The rows of a group lie close to one hidden flat surface of 5 dimensions, which passes through zero. Surfaces can cross.
(in the rows, 128 means zero)
Some rows, each with its group after it:
[ 92 158 127 132 114 117 178 130 164 130 140 140 141 156 152  91 117 139] | Y
[126 114  97 122  72 169 105 180 114 150 171 132 172  94 157 114 205 132] | N
[163 141  98 141 159 121 107 123  94 159 141 123 127 135 131 126 157 115] | R
[106 106 179 113  67 152 133 138 159 102 123 142 117 115  85 154  86 162] | Y
[ 82  89 165  78  84 156 128 146 158  74 110 128 144 114 146 146 133 110] | W
[136 143 113 163  78 126 149 138  92 133 186 135  99  93 123 154 162 194] | N
[146 122 123 137 161 112 115 120 102 130 130 113 113 124 135 153 133 117] | Y
[141 119  93 131 150 147  79 161 108 166 140 121 174 104 165 114 185  89] | W
[156 111 107 138 148 126  90 123  86 148 133 114 132 111 127 131 158 100] | A
[155 146 102 143 122 120 131 115 111 144 145 138 121 150 114 105 132 145] | R
[131 169 110 181 162  86 192 112  91 124 179 121  74 114 127 176 140 180] | N
[118 129 113 143 127 126 152 133 132 155 147 125 137 148 135 103 133 126] | A
[ 82 140  96 118 136 133 154 180 162 164 152 128 184 163 196  93 197  92] | Y
[103 103 131  97  44 176 115 152 153 125 121 142 170 118 133  88 128 126] | Y
[122 127 165 129 151 106 149 100 136  74  98 121  88 110 103 163  64 132] | R
[161 143 115 136 162 104 129  98 117 150 114 124 108 161 114 116 113 115] | N
[109 121 157 134 147 121 140 115 131  96 106 115 113  95 113 142  83 124] | P
[ 91 111 176 119 129 136 149 162 169 104 124 120 133 134 118 180 129 125] | Y
[111 134 127 117 104 144 139 145 151 131 130 136 151 143 141 107 134 136] | P
[158  90 113 100 110 148  59 118  92 122  96 126 137 109 126 114 132  92] | R
[112 155 119 144 134 116 167 129 141 146 143 126 139 149 146  93 134 134] | P
[166 131 135 139 126 112 116  88 106 123 125 134  85 127  85 139  87 151] | N
[112 132 104 128 178 122 125 152 127 141 134 111 157 143 176 129 182  95] | P
[ 74 158 145 146 178 114 189 151 181 134 131 115 152 130 160 120 110 132] | W
[162 145 103 113 167 116  98 125  97 117 116 131 120 116 170 151 160 130] | A
[159 105 116 127 148 132  81 129  77 131 129 115 122  91 133 151 170 110] | N
[129 115 142 107 118 147 102 141 124 109 117 133 139 104 138 138 140 120] | A
[119 175  94 185 189 135 130 182 159 226 146 120 186 105 162  72 133 135] | W
[189  91 134 126  94 158  59 135  94 153 146 133 108 132  74 167 163 141] | Y
[112 143 120 135 160 110 144 137 125 126 136 114 129 123 153 144 143 119] | N
[159 147 112 115 103 139 103 125 122 118 128 145 127 124 143 119 143 152] | A
[175 132 104 105 105 143  78 142 111 150 150 151 128 171 130 147 189 141] | P
[ 87 113 159 108 137 145 139 158 156 102 111 120 152 106 164 149 139  91] | W
[129 105 136 115 128 146  95 142 118 119 123 114 138 106 129 132 138 114] | A
[149 129 127 128 122 127 123 121 114 132 128 131 109 133 116 134 119 142] | P
[147 137 115 130  97 119 126 111 115 141 131 142 118 148 108  94 106 150] | R
[177 110 119 145 147 160  53 138  99 167 121 118 145  64 118 131 135 118] | W
[156 118 164 161 125 163  75 142 131 157 115 123 139  38  80 116  78 158] | W
[131  98 138 154 138 123 137 113 122 151 136 117 122 133  86 135 104 106] | A
[178 127 120 148 108 141  97 145  95 168 168 141 103 105  88 148 158 178] | R
[106 142 142 145 120 105 168 107 143 118 122 124 108 126 104 101  72 148] | P
[157 133 108 151 197 104 118 119  93 137 132 109 104 117 138 167 152 113] | R

New rows, each followed by its group:
[151 124 107 123 107 133 101  96 102 122 113 126 137  97 143  79 111 118] | Y
[ 98 140 147 110 171 120 150 150 144  98 123 121 124 143 152 195 143 112] | P
[103 133 182 144  97 126 169 121 160  99 127 140  95 116  89 149  73 178] | R
[100 147 145 135 179 101 163 110 148 111 107 122 120 143 137 141  93 110] | N
[129 138 103 137 180 105 129 114 118 135 124 120 133 142 156 125 149  94] | R
[103 155 138 160 169  92 195 104 139 128 124 118 117 133 131 110  75 126] | P
[106 149 141 135 228  86 168 111 148 112  99 112 121 156 149 153  92  88] | N
[158 125 143 120 188 104 108  86 141 134  67 116 115 167 105 120  60  84] | N
[142 131 124 128 113 116 144 113 120 123 139 138 113 160 124 128 133 131] | W
[100 106 154 120 133 155 117 158 140 112 117 111 156  89 146 161 148 106] | R
[168 130 131 114 140 130  99 134 106 121 123 135 112 149 119 184 156 140] | P
[ 99 131 139 122 129 123 144 133 158 125 117 130 151 150 137 110 115 117] | N
[139 111 135 110 148 141  87 138 113 112 117 127 121 116 131 177 152 117] | P
[164 124 126 134 156 119  95  96  88 113 110 120 101 100 108 148 108 133] | Y
[158 135 123 146 101 125 138 124 125 165 155 147 102 177  85 139 136 161] | Y
[124 135 134 121  86 119 159 122 145 130 138 143 115 160 115 107 116 146] | W
[166 141 108 148  87 161  98 168 111 189 184 144 140 125 116 128 193 177] | R
[112 106 126 102 134 145 101 144 142 133 106 119 168 140 148 108 144  84] | N
[145 147 109 151 133 104 154 102 113 155 142 122 112 136 121  94 103 141] | P
[ 93  89 159  89  94 156 111 144 145  90 113 124 153 109 137 142 142  97] | W
[124 139 133 146 152 124 141 135 139 140 127 122 128 113 127 130 111 132] | W
[149 150  99 110 110 147  95 139 122 138 132 146 144 132 162 113 165 132] | A
[164 142 108 147 166 107 122 104 106 151 121 130 109 155 121 118 119 117] | N
[158 142 130 133  92 119 127  98 132 136 123 145 108 152  82  99  84 161] | N
[122 101 154 141 147 124 130 107 125 120 117 111 102 106  83 158  91 126] | A
[153 115 125 120 119 140 100 118 123 130 119 132 126 119 111 119 127 122] | N
[115 126 122 114 124 126 136 128 141 121 112 129 141 151 153  97 120 105] | R
[157 148 150  69  45 169  72 133 140  72  98 169 126  87 139 129 126 187] | A
[182 153  85 153 114 125 119 131 103 179 163 139 118 150 106 113 158 169] | R
[134 120 148 150 152 140 102 132 134 133 118 115 134  73 111 134 101 125] | W
[127 133 116 117 156 122 114 121 117 115 115 120 144  98 161 112 129 106] | Y
[164 113 127 151 170 138  72 128  96 154 112 110 127  75 112 142 125 117] | W
[ 52 107 180  88 103 164 138 176 187  87 110 135 163 113 162 158 136 113] | P
[104 108 155 118  80 149 135 134 150 129 124 135 141 123 101 114  96 131] | A
[173 128 122 138 135 110  92  81  82 115 112 118  96  90 106 134 100 133] | Y
[119 163  84 156 242  86 157 134 121 164 134 108 141 170 177 131 158  85] | N
[ 92 154 127 138 118 116 183 142 148 134 158 131 126 143 144 122 133 150] | N
[139 117 141 116 104 137 118 117 133 122 110 137 127 139 108 110 108 128] | N
[152 129  79 116 109 140 108 136 130 180 138 138 170 180 147  65 164 106] | N
[109 155 126 148 176  97 176 111 134 122 126 124 115 140 152 122 111 128] | Y
[151 111 125 133 117 139  96 108 103 134 121 124 126 105 106 114 115 124] | P
[127 152 151 163 174  92 173  95 139 113 118 119  80 123 103 157  57 164] | W
[ 95 123 161 109 126 130 140 125 182 109  94 134 140 150 124 106  78 109] | N
[135 140 136  71  56 164  82 152 154  94 118 152 150 104 155 115 152 165] | A
